The same things were measured in two ways. Each way mixes the same 9 hidden numbers, adds some noise and spreads widely along 6 directions of its own, which tell nothing about the thing.
Some things both ways: the first way, then the second way.
[-15  40 -46   0   3  21 -32  34  20 -59 -12   2 -24 -40  14  10]
[ -3  -7  14 -10  -5  -6  16 -22 -41 -23 -42  16   7   3  -4  -9  17  23
  -3 -16   3  12   3  22   4  14 -22]

[-59   5  29 -24  14  -9 -22  36  33  51  22   9 -10  21  -8 -39]
[-13  15  10 -10 -12 -15   0 -14   7 -14 -13  67  21 -25   2  11  41  22
  33  -5  16  25  10   3 -21  15  -5]

[-19  46 -27  42  -1  43 -54 -31  23  15   2  32  30  18 -12  38]
[ -8 -16  10 -33  30   4 -36  -9   0 -48 -28  10 -16 -27 -50  -3  38  33
  -6 -14 -59   9  -4  21 -21  11 -12]

[-18   1 -48 -12  -2   5 -28 -16  40 -50   5   9  -9   6   1  57]
[  4 -26  60 -16  56 -57  54  15 -42  -9   2 -19 -26  20   9 -21  10   3
 -20   6 -18   2 -40 -13  -9  41   1]

[ 29 -14  26   6  27  17  -3 -26 -18  66   5 -17  13   0  15 -28]
[ 45  -2  27 -21 -20  -2  16  30 -10   6  22 -30 -10 -18  41 -33  -3 -10
  21   0   3   5 -16  11 -21  21 -18]

[ 57  29  17  10  13  48  10  22 -16 -16  14 -15   3 -39  41   8]
[ 10  12  51 -21 -41 -25  41   2  -2   4  57  18   1 -38  58   2  12   0
  13  -5 -20  47 -13 -25 -53  36  11]

[ 50 -25  41 -10 -53 -15   9 -16 -10  20 -24 -35  41   0  -4  33]
[ 10   0  39  -1 -16 -15  70  27 -49  38  20 -24  -4  -3  53 -15  -4   2
   7  20  33  15 -24 -20  -9  22 -10]

[-55   5 -13  43  56  36  19  -3  16 -21  12  16 -48  -3 -20 -70]
[ 36 -10  -2 -58 -11  -2  15 -18 -38 -34   4 -26   7 -58  19 -39  35  24
  14 -20 -25  24   4   2 -26  14 -42]

[-55  25   9   3  24   6 -21   0  -6  14  35  36 -23  10  -1 -30]
[ 62  14  55  39 -10 -60  49  20 -42 -41 -19 -44  10   9  35 -58   3 -59
  -8  -8  37  -2 -62   5 -18  41  34]

[ 66   6  36  14 -28   0  12 -28 -30  44 -27 -10  36  -2   1  25]
[ 41   3  44   3   8  -4  56  16 -28  18  19 -54 -10  -2  24 -39  -5 -16
 -14   1  17  -5 -44 -45 -28  25  15]

[ 43 -57 -30 -73  -5 -37  52  15 -12 -20  16 -37  -9  -6  10  29]
[ 30  -6  40 -10  54 -28  26 -10  10   1  37   0 -28  20   2  -4 -11  -1
 -16 -24 -37   6 -57 -43 -19  46  36]

[ 46   4 -35  -1   9 -24  24  -3 -49 -41  -9  13  -4 -23   0  25]
[ 47 -27  72  -3  -4 -32  57  19 -38  -1 -29  -9  23  12  37 -21  25 -40
  21   1  27  16 -11  17 -15  19 -15]

[ 24  23 -32   2  26 -25  -4  17  11 -12  -9   7 -14 -42  48 -14]
[-10 -21  11  -7  55  22 -14  15 -10 -25  -2  53 -14  -4 -40  19  24  -2
  14 -13 -34   3  -1 -34   2   5  -5]

[-18 -13 -19 -15 -28  15 -42  40  50 -42  19 -33 -14 -41 -66 -10]
[ 33  -8   1   1  23  44  12  11 -39 -24  -2  12  -8  13  -3 -25  -8 -26
  12 -24  12 -17   8 -40  20   7 -21]

[ 41  65  42  48  -2  -1 -27 -21 -40  27 -12  23  42 -38  17  11]
[ 17  -7  22 -23 -49  15  13   1 -41  11 -18  -5  11 -26  32 -11  20  11
  17   6  18  34  20  35  -6  -4 -42]

[-26  40  -4  46  40  35  -5 -16  28  -2  24  29 -36 -18  26 -45]
[ 18   4   6 -12 -44  12 -18 -10 -30 -53   0  61  21 -26  16   6  41  10
  38  -7 -11  32  12  25  -3  23 -14]

[ 50 -17  45   9  18  20  16 -57 -23  29 -11 -15  -9  -6  34 -17]
[ 12  15  39 -14 -42   5 -44 -29   7 -96 -11  35   2 -11 -25  -6  53  49
   1   2 -55  13 -10  48 -35  59  19]

[-74 -32  12 -41   7 -36 -11  -7   4 -18  13   1 -13  20 -43 -12]
[  0   2  -8   4 -35  38  -5  15  -6  -8 -28  19  -5  12   9  -1 -29  20
  23 -31  -5 -16  11  38   7  13 -31]

[ 15 -32  37 -28 -27 -11   5  12 -24  -7  20 -21  50  20 -30  53]
[ 28  18  59   4 -37 -73  56  14 -33 -16  -8 -47  15 -21  51 -41  22  -4
   8  23  30  22 -44  27 -40  45  16]

[ 16 -14  14 -16 -11 -12 -34  32  73  21  33   1 -13   3 -10   0]
[  2 -12  -4 -39  66  -1 -25 -21   4 -33  27  63 -28 -14 -37  -9  35  19
 -10 -28 -46  -2  -9 -49 -12  23  -9]

[-38  28  17  -2  31  14 -18 -30  -5  52 -13  11  -2   1  18 -36]
[ 26   7  34   5  -5  -6  49  25  -7  36  18 -66 -30   2  29 -39 -40  -1
 -29 -14  -1 -16 -52 -24 -33  27  12]

[ 35  15  -1  12  39  25 -25  10   9 -15 -15  -4   0 -14  52  26]
[ 15  28   8  -7 -49 -22  35  14 -22  -4   9 -48 -18 -13  49 -58 -20  30
 -10  -3  19 -18 -29  21 -23  44 -14]

[ 55   8  83 -18   0 -16 -39   2 -31  41 -28 -19   8 -36  47   3]
[-34  11  17   2  11  34 -44 -17   6 -73 -40  52 -17  18 -66   7  19  39
  -7 -13 -34 -13  23  13  -5  26   2]

[-22  10  26 -17  53  27  19 -35 -38  30 -31 -30 -13 -25  44 -31]
[-20 -25  69 -15  34  -4  38   5 -29 -38 -29  12  14   9 -22  38  36  20
  39  21 -30  37  12  -5  -9  25   7]

[ 31 -19  20 -12  -2 -55  34 -25 -31 -48 -10   8  16   0   7  38]
[-15  -9  11  -9   8  30  -5  14  -5 -28  -5  17 -17  -6 -25   9   3  30
   4 -23 -53  -5  -8 -11 -19  21  -4]

[-63 -19 -66 -30   6   2   0  64  39 -70  35 -30 -23 -23 -23   3]
[ 33  10 -38 -29   8 -23   8 -47 -54 -22  -4 -37 -12 -20  16 -40 -10  36
  -8 -30   3  18 -29  14  26  21 -21]

Other things, the second way, with their names:
k_454: [  0  17  -4 -12 -24 -18  -9   9  16  16  27  15 -34 -18  31 -19 -24  17
  -9 -27 -13   2 -20  18 -20  24 -12]
k_992: [  4 -17  18 -21 -21  44   2  10 -19   0 -17   7  -1   1   4   9   8  37
  29   3 -13   5  16  29   1  12 -31]
k_237: [ -7  27  33  25  -1   0   9  28  17 -15  35  52 -15   2  13   3 -12 -27
  14 -14   0  -1 -11 -48 -25  32  27]
k_180: [ 23 -25  40 -22  52   2  38  -1 -33   1  20 -13 -21  18  -2  -2   3   7
  -8  -4 -26   8 -33 -41   1  30   6]
k_402: [ 37  -1  36  21   5  -1  21  33 -12 -12  -9 -16  -2  11   5 -29   5 -25
   4  -2  12 -23 -41  -9 -16  28  16]
k_974: [ 24  38  24  25 -44  -6   8  25  16  26  53  18 -12 -21  46 -12 -10 -28
   4  -2  23  16 -40 -29 -36  24  33]
k_597: [ 24  25  -6  20 -63  38 -13  20   3 -18  11  24   4 -23  26  -8 -16 -14
  22 -36  -6   0  -9   2 -24  16   2]
k_499: [ 16   9  26  13 -15 -20 -21  -3 -17 -61 -20  22  10 -23 -11   2  36 -12
  13  -1 -14  35 -22  27 -16  20  25]
k_146: [  4 -23  33  -3  44 -21  26  23 -21  -6  -4  38  -4   3   6   7  11 -32
  23 -13  -4  18  -3 -21  -1   7 -10]
k_332: [ 27  11   6  13 -14   7 -21  43   6 -63  -4 -29 -15 -30 -11 -37  -3 -13
   6 -21 -40 -23 -36  11 -38  29  15]
k_338: [ 26 -22   3 -18   6  -2  59  29 -32  62  14 -51 -15 -19  51 -13 -45 -12
   9 -37  -7  16 -28 -16  -8  -6 -30]
k_614: [ 33 -26  43 -23  -8 -13  51  44 -58  -5   3 -42  -2 -27  42 -39  18 -17
  12  10  -3  10 -14   3 -21  14 -35]
k_829: [ 17 -34  28  -6  25  -8  20  14 -37 -17 -42  17   2  21  -7  -8  22   0
  10 -10  -3  -9 -12  25   9  16 -26]
k_320: [  2  -3  42 -53  18   4  12 -19  -2  11  55  13 -11 -35   8  17  40  37
  16  26 -29  51  -2 -44 -32  22   4]
k_435: [  3  -3  35   8 -19   5  33  12 -28 -15 -11  24  12  -7  14   2  13 -12
  13 -18  -5  17  -4 -12 -21  14  -4]
k_443: [ 41   7   8   3 -48   4  23   2 -39  10   9 -11  15 -15  47  -9   6   9
  29   8  25  26 -28  21   3  20  -4]
k_49: [ 17  47   9  42 -24  29 -22  -8 -12 -35  16  28  -9   4  -7 -13  -3 -23
  -9  -4  26   7 -20 -35   2  24  41]
k_351: [  8  26   6  11 -70  -4  11   3 -15   6   1   8  -2  -9  46 -14 -19  16
   6 -15  18  12 -14  34 -11  26  -7]
k_817: [ 14  -9  50  -5  -2  10  51  15  -7  13   6   7   8  10  25  11  -2  -1
  28  -8  -2  12  -6 -26 -23  26   1]
k_399: [ 13   2 -20  -5 -27  18  -7   9 -34  11  -3  19   0 -23  30   5 -11  -6
  36 -12  19  30   9  23  22 -11 -32]
k_468: [ 19  11  14   2 -27   7  -4  -1  -7 -20  13  22  -3  -5  10  -8  14  22
   1  -8 -15   2 -33   6 -18  36  12]
k_439: [ 29  14  23  41 -25  14   2  11 -10 -20 -14  24  15  -5   2   2   3 -39
  11 -24   9  15 -28 -11 -17   9  29]
k_19: [ 20 -25  47 -20  37 -80  25  16 -45 -29 -14   8  14 -38   8 -17  75 -20
  16  24   3  40 -34  13 -24  14  -4]
k_983: [ -1  -4  13 -26  -7 -40  28  -7 -34  -6  -3 -23 -13 -21  33  -8 -10  24
   4 -16 -19  38 -17  33  -5  23 -19]
k_882: [ -1 -21  18 -44 -18  40   4  10  -4   4   6  50   5 -18   5   9  38  41
  32  -5 -26   4  29   3 -23  14 -45]
k_211: [ 23   2 -10 -42  13 -25  25 -44 -20   7  22 -17 -17 -21  29 -16 -15  32
  -8 -38 -21  34 -24 -12  -4  24 -11]
k_582: [ 30 -13  32 -39  35 -19  66 -28 -46  23  -9 -56  -7   6  23 -31  -8  17
  -6  -9  20  17  -7 -23   4  13 -24]
k_864: [ 58  -5 -32  -5 -16  -7  46 -27 -57  -3 -51 -72  11  -4  28 -58 -31  15
 -14 -64  14 -15 -45  27   8  11 -28]
k_709: [ 18  14  -2   0 -21  34  22  11  -5  17  19   2   4 -25  18  -7  -5  -1
  22 -21   7   6  -9 -43 -24   6   0]
k_24: [-17  19  33 -37 -48 -57  10   2   6 -18  23  22  -4 -58  35 -26  53  48
   3  17 -13  24  -8  26 -66  43 -14]

Some of these things the first way, each followed by its name:
[ 22   7 -39 -32  19 -18 -33  60  12 -40  24  -6   1 -34  33  29] => k_454
[ 14  -2  33 -21 -38 -23  28   1 -35 -15  13  23  25  41 -20  45] => k_864
[ 73  27  40 -17   2  16 -27   4  20  36  13 -16  29 -36  60  14] => k_468
[ -8  52 -40  17  19   4 -32  17  14 -22  24  47  -5  -6  20  37] => k_146
[-53  27   5  20  36  31 -28 -68  21  47 -13  11   2   5  -3 -25] => k_992
[ 64 -48 -30 -51 -22 -63  56   8 -19 -74 -10 -45  12 -45  -8  47] => k_180
[-22  13 -23  16 -34  19 -19  22  13  14  -7 -31 -17 -46 -16 -44] => k_49
[  2   0  30  14  -7 -38  27 -10 -34 -22  24  35   8  10 -20  -3] => k_597
[  3   8  42 -10  -5   6 -32  17  14  27  27   9   3   5   3  13] => k_237
[ 51  14   1   6 -22  46   8   8 -20  -5 -39 -34 -23 -37  44 -34] => k_435
[-15  34  53 -14  44  17   0 -26 -11  55   5  12  -1   2  22 -18] => k_817
[-19  -9 -32   0  -7  31  11  -8 -23 -22  -3 -13  -6  14  14  21] => k_983
[ -9  49  41  -9  30   1  -8  -1 -31  46  16  22  21  -8  44 -22] => k_338
[-51  69  -9  43  40  -4 -25  -6  -4  27  24  50   5 -11  30 -20] => k_399
[ -4 -17  18  19  -1  14 -12 -24   4   0  -6 -16  -1 -14 -17 -39] => k_614
